The rows are grouped in 3 ways, from coarse to fine. Each group lies inside one group of the grouping before and may be the whole of it. The rows also spread widely along 13 directions, which tell nothing about the answers.
In the rows, 128 means zero.
Some rows, each with its group in each grouping after it:
[147 157 117 174 137 114 133 168 143 147 132 115 131  92 121 119 170 119
 169 132 148 112  95 108 174 140 118 125 128 112] => z_150 z_631 z_297
[143 137 112 118  89  86 167 109 125 114 202 154 122 166 139 128 149 148
 174 105 138 142 107 148 122 105  89 165  80 124] => z_471 z_22 z_964
[132 130 110 168 166 120 151 122 161 154 125 144 168 110 111 151 144 158
 143  98 115 114 136 128 152 139 120 113 167 115] => z_187 z_557 z_20
[168 140 122 137 165 134 145 120 122 153 134 137 135  97 117 112 119 157
 166 105 121 126 144 148 160 149 140 126 107 137] => z_187 z_557 z_635
[146 128  76 117 133  89 153 123 119 111 126 129  93  95 125 134 129 137
 151 158  90  82  95 161 183 105 110 170 129 119] => z_471 z_22 z_819
[117 101 119  95 171 137 117 138 118 117  78 102 143 116 144 126 134 103
  77 160  70  88 162 136 128 138 138 132 182 132] => z_392 z_569 z_415
[152 149 145 110 129 130 148 151 119 126 128 112 116 124 135  99 161  68
 126 133 125 101 107 127 112 151 125 142 115 135] => z_187 z_198 z_911
[152 148 110  80 155 144 131 110 109 119 112 139  96 103 119 106 108 159
 132 117  84  84 149 140 120 130 148 161 123 117] => z_471 z_9 z_709
[121  96 141 120 175 156 137 133 131 118  84  95 161 169 153 120 105 149
 134 153  81  92 171 145 103 178 126 151 171 152] => z_187 z_539 z_13
[124 108 106 131 116  96 144 118 127 155 189 152 146 132 144 133 142 155
 111 117 127 160 163 122 154 121 104 141 111 145] => z_392 z_569 z_529
[143 152 156 161 179 147  91 191 122 160  77 106 195 106 133  97 155  90
 121 115 123 141 140 100 157 150 165  65 156 145] => z_471 z_9 z_868
[125 152 140  90  97 146 139 132 136 125 161 151 114 149 121 107 150 150
  99  88 115 116 154  84  76 144 124 174 116 113] => z_471 z_805 z_580
[135 113  91 134 134 123 136 107 130 110 129 150 113 118 108 146 101 187
 152 110 106 132 127 148 148 131 136 145 135 100] => z_471 z_22 z_26
[ 80 112 112 145 109 120 100  90 126 132 146 128 126 112 133 151 113 120
 111 108 128 171 118 109 115  89 133  99 149 115] => z_187 z_904 z_647
[149 130 121 113  80  91 135 130 124 105 149 143 108 131  97 173 145 132
 119 155 106 103 122 167 181 102 122 158 132 120] => z_187 z_557 z_390
[144 101 118 143  90 130 107 152 126  77 108 147 117 123  90 161 108 166
 125 161 126 142 137 103 178 167 164 154 175  91] => z_187 z_904 z_394
[132 124 120  87 159 151 118 101 103 127 125 114 113  96 136 108 130 114
 124 114 100 117 149 150 108 109 147 117 114 141] => z_683 z_522 z_692
[114 156 140 108 109 112 132 134 134 138 117 107 149 150 153 131 137  80
 135 135 110 103  99 146  93  83 114 117 126 153] => z_683 z_522 z_834
[146 144 135  70 108 120 136 121 123 103 128 143 133 175 121 150 122 139
 125 120  89 102 134 178 107 108 132 153 137 122] => z_392 z_682 z_379
[141 110 102  79 136  96 129  99  95  98 141 136 128 121 153 111 112 119
 121 152  99 112 162 117 145 110 140 172 139 151] => z_187 z_198 z_69
[138 150 131 127 112  86 136 162 133 120 115 131 183 174 155 133 135 119
 159 149 116 111 112 126 141 114 114 144 140 154] => z_471 z_9 z_510
[111 142 129 152 131 163 147 123 147 189 127 128  94  98 119 119 104 153
  96 100 113 133 117 137  88 155 112 127  96 114] => z_392 z_569 z_740
[144 122 120 123 132 108 152 116 135 136 151 171 165 122 133 112 119 128
 140  82 151 173 120 112  97 140 132 110 116 127] => z_683 z_362 z_33
[116 117 115 176 147 105 127 148 145 116 107 109 182 146 172 126 141 121
 187 156 151 139 110  93 146 133 111 116 172 126] => z_150 z_62 z_413
[132 133 122 153 137 114 115 152 141 162 120 139 158 121 112 158 108 162
 110 128  96 111 157 152 167 132 131 120 154 132] => z_150 z_631 z_718
[109 161 136 137  80 113 132 172 166 140  77 137 144 132 109 156 112 100
  80 148  98  86  84 103 118 139 124 149 180 115] => z_187 z_904 z_323
[144 129 104 141 118 111 113 148 125 118 120 140 133  73 112 138 156 113
 125 140 141 139 111  91 187 116 153 105 154 113] => z_683 z_362 z_270
[142 138 141 106  93 130 125 135 123 134 150 153 132 123 110 137 132 125
 102 105 128 147 139 136 119 121 140 114 114 130] => z_683 z_362 z_412
[115 119  79 153 132  87 169 119 146 150 144 140 113  75 140 120 143 119
 110 147 123 109  99  84 150 141  89 174 143 120] => z_187 z_198 z_268
[136 131 131 129  78 114 122 144 125  95 136 146 146 174 132 148 119 155
 161 135 146 160 113 115 136 130 134 149 137 117] => z_392 z_682 z_379
[117 125 132 119  79 139 132 147 135 115 117 129 114 138 128 130 112 140
 115 154 122 116 122 108 103 150 122 171 128 131] => z_683 z_522 z_692
[ 98 127 139 160 134 144 112 111 147 128 113 124 147 164 127 166  96 140
 146  89 121 156  97 176  63 117 133  80 142  99] => z_150 z_631 z_718
[100 209 145 126  81 139  95 142 134 158 111 125 108  99 120 117 131  87
  99  97 128 118  72  82  87  70 145 106 119 109] => z_471 z_9 z_868
[137 110 131 140 118 133 129 115 105 107 180 118 123 148 150 110 147 129
 170 120 164 175 137 117 125 142 126 131  97 132] => z_187 z_198 z_911
[123  86 134  89 163 111 154 113 125 143 135 146 186 153 172 103  96 112
  88 112 101 154 171 143  62 157 113 129 126 176] => z_683 z_362 z_270
[148 111 139  98 180 141 123 142 117 115 104 105 165 125 146  99 148 104
 113 143  97  96 190 116 138 171 147 145 166 152] => z_187 z_557 z_390
[111 116 131  97 126 142 102 120 114 133 122 123 121 125 127 139 119 125
  72 124  88 130 161 145 114 113 144 120 140 132] => z_392 z_569 z_529
[111 119 134 148  87 137  82 147 105  95 145  96 122 149 138 133 154 128
 155 145 145 168 126 108 160 111 141 116 131 123] => z_471 z_22 z_26
[145 138  94 121 154  91 156 111 114 155 145 137 138  94 160 101 134 113
 150 121 120 128 115 125 152  99 116 131 105 143] => z_392 z_569 z_415
[130 146 133 166 118 109 105 155 137 150 123 145 161 110 119 139 116 118
 128 105 146 165 105 110 137 122 150  92 131 119] => z_150 z_631 z_297
[166 141 130  79 137 131 127 119 105 117 141 134 125 142 119 125 139 138
 141 107 102 115 154 172 135 112 148 133 110 128] => z_392 z_569 z_529
[155 118 131 137 112 140 129 103 107  80 171 131 110 153 120 128 144 147
 201  99 168 181 111 144 118 135 146 122  94 102] => z_187 z_198 z_69
[174 166 145 103 138 141 128 138 123 142 103 147 144 147 107 130 100 155
 149  93 100 112 133 179 122 126 161 119 114 127] => z_392 z_569 z_529
[158 143 140  96 107 131 121 130  91 120 167 122  92 115 125 105 150 102
 120 133 128 126 144 130 145 124 139 148  89 138] => z_187 z_198 z_911
[139 107 117 115 168 129 160 123 139 134 120 147 148 131 130 120 134 129
 115  96 112 135 135 148  93 166 125 127 134 116] => z_392 z_569 z_529

New rows, each followed by its group in each grouping:
[145 164 127 155 145 119 140 151 129 142  89 115 145 122 155 104 113 109
 194 125 136 128  60 129 121 128 129 117 107 136] => z_471 z_9 z_510
[110 141 123 105 112 122  91 144 116 137 129 124 132  98 129 127 141 115
  66 135  91 108 162  94 156 100 144 132 156 133] => z_471 z_22 z_964
[116 101 119 165 111 125  85 159 114 127  98 127 119  63 121 128 115 106
  91 165 139 172 123  60 188 146 173 113 156 130] => z_187 z_539 z_13
[136 147 157 142 114 156 135 157 139 161 129 136 136 115 125  97 132 107
 130  94 151 159 108 110  82 166 135 110  87 135] => z_683 z_522 z_692
[ 90  99 111 156 160 167 150 107 140 147 126 103  91 115 136 123 122 159
 119 119 100 125 124 143  88 162  96 141 120 116] => z_471 z_805 z_580
[114 144 116 151  96 112 124 143 137 143 131 126 136 137 125 148 118 156
 137 134 109 118 117 130 159 107 113 141 138 129] => z_471 z_22 z_26
[ 99 104 108 129 118 103 154 109 141 139 170 126 127 133 130 153 148 132
  89 143  93 111 148 143 135 124  83 152 150 129] => z_187 z_904 z_394
[137 108 102 141 234 123 159 154 123 161  71  80 144  79 164  88 150  89
 133 170  76  76 123 161 157 170 101 125 143 163] => z_471 z_9 z_510
[155 133 130 150 157 159 119 148 106 139 136 106 112  80 133  82 151 114
 144 126 149 143 146  88 157 175 150 124 111 132] => z_187 z_198 z_911
[142 114 124 104 191 165 140 116 110 126 102  97 112 113 141 101 136 118
 136 119  93 108 140 175 100 151 136 117 121 122] => z_392 z_569 z_415
[149  81  91 144 143  98 141 120 124 119 151 173 117  91 108 145 113 153
 120 118 130 167 130 149 155 158 134 131 122 105] => z_150 z_631 z_718
[115 132 107 125 124 107 128 109 123 145 163 143 136 109 143 129 141 123
 121 102 133 161 124 113 136  98 123 113 123 128] => z_392 z_682 z_379
[122 147 121 146  63  90 113 173 150 142 126 154 156 138 103 181 140 153
  92 150 115 117 132 100 194 106 128 143 169 119] => z_392 z_569 z_529
[147 124 160 134 150 165 108 142 104 102 138 100 136 161 128 107 171 119
 170 101 143 169 134 156 108 146 145  89 104 120] => z_471 z_9 z_868
[142 122 114  76  91 115 147  94 117  96 173 157  99 134 126 125 134 137
 139 107 134 141 127 130  90 110 126 161  95 116] => z_683 z_522 z_834
[149 130 121 168 135  99 154 138 144 158 135 158 151  95 117 128 132 114
 136 108 144 152  98 122 153 150 129 114 119 127] => z_187 z_557 z_390
[143 148 154 104  90 153 112 129 124 121 159 158 122 142  86 144 142 148
  91  82 122 136 167 120 113 137 156 130 128 103] => z_187 z_198 z_911
[120  96 136 134  98 135 143 135 128 119 156 139  98 126 124 120 135 134
 106 133 144 158 129 102 108 183 121 158 110 119] => z_187 z_539 z_13
[ 96  87 106 129 111 115 124 122 122 121 134 139 103 113 124 142 112 124
  74 136 102 154 123 134 118 136 122 140 134 117] => z_471 z_22 z_26
[133 154 131 122 143 159 132 129 148 124 124 112 148 129 117 124 172 139
 158  94 133 102 134 111 110 128 131 106 162 101] => z_683 z_362 z_33
[138 129 114 139 136 135 127 114 118 134 135 123 135 110 152 101 109 148
 187 117 150 157 127 103 125 128 138 124 102 141] => z_683 z_522 z_834
[147 128 144  87  70  99 147 159 137  93 141 149 140 174 109 162 161 113
 100 151 109 102 120 157 123 130 111 154 143 123] => z_683 z_362 z_270
[139 142 117 166 101 125  96 151 127  94 124 113 111 117 109 153 149 140
 182 144 154 137  88 114 174 114 150 120 144  86] => z_150 z_631 z_297
[124 135 149 138  90 140 131 153 130 137 127 112 125 169 144 126 113 142
 144 144 132 138 114 138 109 147 117 147 104 137] => z_392 z_569 z_529
[152 152 130  87 154 141 113 139 118 122 101 131 136  86 116 100 135 100
  99 119  97  96 158  93 138 139 169 134 160 121] => z_187 z_904 z_394
[130 108 109 125 133 113 129 125 132 119 129 162 136 122 100 163 131 162
  97 111  93 133 148 154 146 131 132 125 147 110] => z_471 z_9 z_510
[121 126 121 161  82 152  75 130 114  83 131 108  81 122 105 159 117 174
 169 143 153 157 112 118 155 115 157 127 132  83] => z_150 z_631 z_297
[132 164 154 131 131 137 129 133 140 147 106 129 163 141 139 115 102 118
 145  99 126 129 117 115  89 138 144 116 128 140] => z_187 z_557 z_635
[133 135 157 125 129 141 116 165 134 142  82 123 144 128 102 146 114 100
  77 136  84 107 131 163 120 154 147 111 157 129] => z_187 z_904 z_394
[121  98 108  86 140 115 141  93 118 121 140 142 109 113 116 148 114 120
  74 124  72 114 149 176 114 122 124 141 139 128] => z_187 z_904 z_323
[117 145 110 154 131  96 134 105 124 171 111 105 138 122 160 141  64 129
 162 158  97 108  97 170 153  81 109 134 116 172] => z_187 z_557 z_390
[110  99 128 137 144 143 134 127 133 136  99  98 138 139 141 147 106 132
 124 154  96 117 129 177 112 138 109 114 148 144] => z_683 z_362 z_412
[135  93 119 118 130 132 123 138 111  78 132 116  98 114 146 104 153 114
 145 163 148 148 127 102 131 163 130 151 135 106] => z_150 z_62 z_413
[121 152  93 135  90  91 139  91 134 115 166 157 109 113 119 156 135 133
 148 106 140 125  87 105 138  70 125 140 134  93] => z_187 z_198 z_911
[ 94 141 147 141 127 139 119 120 160 170  96 136 155 124 113 161  93 122
  65  99  88 116 128 140  83 124 136 103 162 126] => z_187 z_557 z_390
[143 123 122  91 123 100 149 123 122 131 161 157 157 127 153 101 131 112
 116 112 132 148 145 108 105 130 122 139 112 151] => z_683 z_362 z_270
[140 158 169 149 103 170 120 193 146 151 114 118 134 109 102 109 179 101
 117 114 152 131 116  94 119 176 141 110 120 119] => z_683 z_522 z_692
[156 100 120 127 171 113 165 115 127 118 146 148 158 132 135 112 136 115
 153 100 128 155 129 153 112 167 126 121 120 126] => z_187 z_904 z_394
[126 120 112 121 123 111 125 124 119 128 151 144 114  75 124 109 155  78
  94 115 138 155 115  83 134 132 137 124 131 114] => z_187 z_904 z_647
[162 140 142 144  89 123 124 171 118  89 118 122 121 145 119 129 148 108
 171 157 154 142  82 117 155 154 144 147 126 113] => z_187 z_198 z_268
[120 135  99 133  93  76 122  95 118 119 180 139 126 116 128 159 155 115
 141 122 134 141 109 128 171  51 125 118 129 124] => z_187 z_198 z_69
[106 112 139 131 126 160  79 153 104 124  82  96 111 109 132 120  93 114
  92 151 100 146 137 128 130 143 161 113 138 135] => z_471 z_22 z_26
[164 135 167 172 113 117 146 194 132 145 113 126 168 153 137 105 122  99
 165 149 156 164  97 130 138 191 125 130 100 162] => z_187 z_557 z_20
[156  99 122 128 126 155 145 131 121 106 112 132 110 131 119 125  93 171
 159 145 128 138 131 152 120 183 132 150 120 123] => z_683 z_362 z_412
[146 127 116 124  94 104 122 100 119 116 167 168 120 119 101 160 119 156
 129 103 130 156 137 138 159 103 148 134 117 113] => z_187 z_557 z_390
[143 122 111 112 134 125 133 139 130 111  92 126 131 115 122 134 123 132
 136 153 101  95 129 136 142 134 139 145 154 129] => z_683 z_522 z_834
[129 121 149 135 174 160 126 165 109 160 119  76 116  94 143  82 169  72
 105 131 105 128 131 162 124 167 119 100 102 152] => z_471 z_22 z_819
[144 135 120 103 125 106 130 111 101 133 157 139 128 114 145 109 117 107
 118 125 120 138 143 123 137 110 137 140 104 153] => z_187 z_198 z_911
[179 129 130 112 133 114 162 149 139  92 130 154 170 157 119 123 165 133
 186 111 141 124 128 135 128 160 135 139 132 120] => z_683 z_522 z_834
[165 146 147  91 118 108 125 155 113  93 103 133 145 159 145 110 115  95
 158 149 123 119 113 146 117 128 144 142 126 135] => z_150 z_62 z_413
[117 152 132 139 115 130  93 144 118 163 117 110 115  74 112 137 122  94
  84 139 103 124 126 125 167 102 150  99 136 136] => z_187 z_904 z_394
[123 119 127 173  98 122 132 152 142 119 155 121 107 135 118 150 157 135
 155 136 154 147  90 137 136 147 107 129 121  96] => z_150 z_631 z_718
[170 132 106  96 138  96 134 150 100  96 134 146 117  82 133  90 168  77
 130 136 132 135 108  91 168 126 153 148 113 127] => z_471 z_805 z_580
[165 132 113 117 126  82 173 123 140 114 126 170 156 139 116 144 132 108
 172 103 130 137  71 177 107 114 128 117 111 120] => z_683 z_522 z_834
[120  77 110 134 144 112 131 114 117 132 136 158 147 138 134 141  79 172
 103 124  99 172 162 158 123 153 124 133 120 147] => z_471 z_9 z_510
[126 125 133 133 170 165 112 152 118 153  78  74 108  84 127 106 132  93
 103 161  84  86 134 145 146 162 132 122 150 140] => z_187 z_904 z_647
[144 124 136 152 134 110 156 141 136 142 116 129 177 188 145 145 106 145
 176 124 119 143 106 193 117 136 108 114 115 142] => z_392 z_569 z_415
[109 172 137 128  93 120 112 133 136 143 150 112 140 133 133 135 165 111
 118 121 122  97 135  89 138  87 123 131 150 130] => z_187 z_198 z_69
[113 106 131 170 107 118 116 148 132 130  93 137 159 150 143 151  73 132
 141 143 142 191  84 134 123 147 138 106 140 131] => z_392 z_682 z_379
[138 169 137 145 133 140 142 169 164 152  71 138 159 108 109 124 134 104
 131 107 122  97  83 109 104 147 143 111 152 114] => z_683 z_522 z_692
[160 114 153 116 135 142  81 168  97  88 110 111 152 153 134 122 125 126
 147 151 128 149 169 134 152 157 171 123 142 137] => z_150 z_631 z_718
[139 128 120 149 144  97 154 116 128 158 143 143 161 123 151 111 112 106
 150 108 137 156 105 137 117 130 121 116 102 154] => z_187 z_198 z_69
[123 144 156 116 136 155 125 133 118 179 132 119 103  89 118 105 131  92
  76 101 107 131 131 140  99 139 141 105  96 143] => z_187 z_539 z_13
[106 146 110 162 164 155 127  95 158 166 121 128 145 104 115 142 114 164
 143  68 111 118 130 121 108 121 128  96 162  99] => z_187 z_904 z_647
[119 139 147 156  91 146  96 158 138 139 100 116 166 161 127 154  96 175
 152 141 122 136 150 119 142 128 144 120 149 147] => z_683 z_522 z_834
[125 136 124 160 103 118 146 137 134 145 138 116 124 133 146 117 115 137
 155 149 138 126 108 111 136 145 106 158 114 142] => z_187 z_198 z_69
[151 153 152 106  81 148 111 162 102 135 171  99  78 119 106 116 168 127
 112 152 116 107 163 137 178 137 125 158  94 143] => z_187 z_904 z_323
[107 130 115 125 101 117 104 136 119 117 128 134 126 110 142 123 126 123
 108 137 128 144 125  70 131 116 135 141 139 123] => z_471 z_9 z_510
[116 116 110 146  91 118 106 150 114 102 159 121 114 106 137 117 165 125
 134 144 155 162 124  65 169 131 130 144 136 114] => z_471 z_22 z_819
[106 137 147 128 169 202 118 110 127 159 124  87  97 101 133  93 139 118
 100  91 109 121 152 123  62 164 132 116 122 122] => z_187 z_198 z_268
[140 153 118 108 109  84 150 123 143 142 154 162 168 136 123 149 151 116
 132  98 118 120 120 142 127  78 121 118 125 137] => z_683 z_522 z_834
[132 112  88 129 136  90 153 123 117 175 167 141 107  67 140 114 140 122
  94 138 114 138 132 131 181 123 106 145  95 146] => z_392 z_569 z_529
[155  93 167 112  99 164  93 140  83  65 152  94  99 167 122 129 143 147
 166 157 145 169 168 154 153 164 160 139 103 131] => z_187 z_557 z_635
[152 137 133 111 142 149 149 143 128 144 134 120 130 110 128 102 154 129
 131 121 121 106 153 127 126 159 120 134 120 138] => z_683 z_362 z_412
[138 121 116 106 128 118 103  95  95  80 163 138 116 130 118 148 165 116
 157  91 132 174 111 163 131  73 155  84 109  97] => z_471 z_9 z_510
[ 95  92 133 147 125 147 132 131 133 115 140 113 128 159 147 127 142 140
 118 128 126 156 132 115  90 162 107 142 132 124] => z_471 z_805 z_580
[122 110 105 147 128 133 137 110 146  94 110 167 141 142 123 136  88 175
 155  91 137 167 102  92  86 156 148 144 148  87] => z_471 z_805 z_580
[148 171 149 113 107 122 138 147 136 144 163 141 138 159  94 157 183 140
 127  87 104 104 133 187 132 101 113 112 106 119] => z_471 z_9 z_510
[ 89 162 133 162  60 145  89 137 160 136 112 140 141 126 107 164 111 156
 125 101 147 148 105  64 107  96 150 104 163  96] => z_683 z_522 z_834
[145 159 126  81 135 121 138 143 122 121 126 120 130 136 136 112 158 130
 123 136  84  63 156 124 134 119 117 170 136 138] => z_471 z_9 z_510
[120 115  93 128  99 144 120 101 123  93 131 119  69  96 101 169 136 161
 141 150 121 113 108 143 156 102 130 133 147  86] => z_683 z_362 z_412
[ 82 107 127 126  93 140  96 100 106 113 143  77 116 158 168 140 102 142
 149 161 126 150 134 139 111  85 112 121 129 151] => z_683 z_362 z_33
[127 123  85 154 142  80 165 101 142 126 134 138 156 115 164 131 120 116
 192 126 149 146  59 124 126  95 104 111 128 127] => z_683 z_362 z_270
[ 91 147 124 126  59 105 113 111 153 112 139 168 153 189 112 196 100 180
 112  97 106 136 120 128  92  76 122 133 158 101] => z_471 z_9 z_510
[135 146 123 133 118 120 105 131 130 135 136 150 159 115 109 148 140 141
 108 106 115 131 158  98 166 112 154 120 163 120] => z_187 z_198 z_268
[117 150 112 150  96  93 159 130 139 161 157 147 114 109 144 107 124  99
 138 107 145 155  58 116 107 117 100 135  79 128] => z_471 z_22 z_26
[118 108 126 161 171 152 103 150 111 135  85  93 136 101 150 108 118 121
 140 150 120 150 129 122 140 154 147 103 139 141] => z_471 z_9 z_709
[132 127 129 196 104 115 129 167 133 166 103 105 136 135 131 152  85 153
 148 186 113 127 106 158 189 151 108 145 127 160] => z_187 z_198 z_268
[ 98 117 121 139 151 147 119 106 140 143 166 125 149 105 127 123 168 133
  98  86 125 147 177  80 115 136 128 105 161 110] => z_187 z_904 z_394
[147 166 146 121 105 126  96 133 109 105 130 129 144 134 133 119 141  88
 157 103 153 158 101  96 121  97 170 105 125 119] => z_187 z_198 z_268
[126 141 131 104  94 112 111 142 131 107 101 145 119  94 109 138 134  85
  71 140 112 109 115  85 132 124 158 147 167 110] => z_187 z_557 z_390
[111 107 151 103 139 192 103 115 100 140 121 116  89 116 138  85  64 144
  81 100  98 167 164 144  50 179 149 134  86 140] => z_471 z_22 z_819
[132 150 143 133  68 127  97 164 121 120 104 130 122 135 114 146 100 130
 105 163 118 114 126  97 156 131 155 155 151 130] => z_187 z_198 z_911
[125 182 131 117 142 156  94 132 133 170 124 135 121  75  84 140 159 143
  79  72  89  97 158 126 145  93 155  88 140 106] => z_471 z_9 z_510
[121 123 116 147 106 106 145 139 134 145 123 125 141 129 146 130  98 134
 145 155 131 133 101 128 135 128 104 137 125 149] => z_683 z_362 z_33
[152 160  95 132 148 109 135 118 126 155 111 127 115  76 109 141 107 137
 145 135  86  80 108 160 187  94 136 127 137 127] => z_187 z_904 z_394
[123 160 133 127 119 152 142 141 142 161 126 113 102 105 114 114 129 138
 101 133  97  78 139 115 122 156 113 163 133 124] => z_187 z_904 z_394
[125 143 139  73 131 164 123  90  92 117 144  92  74 143 155 100 119 114
 151 112 113 131 114 174  63 104 129 134  79 132] => z_392 z_682 z_379
[122 107  88 132 131  96 153 105 150 127 150 177 146  85 123 139 140 127
 110  94 141 157 110  90 122 124 124 113 149 103] => z_683 z_362 z_270
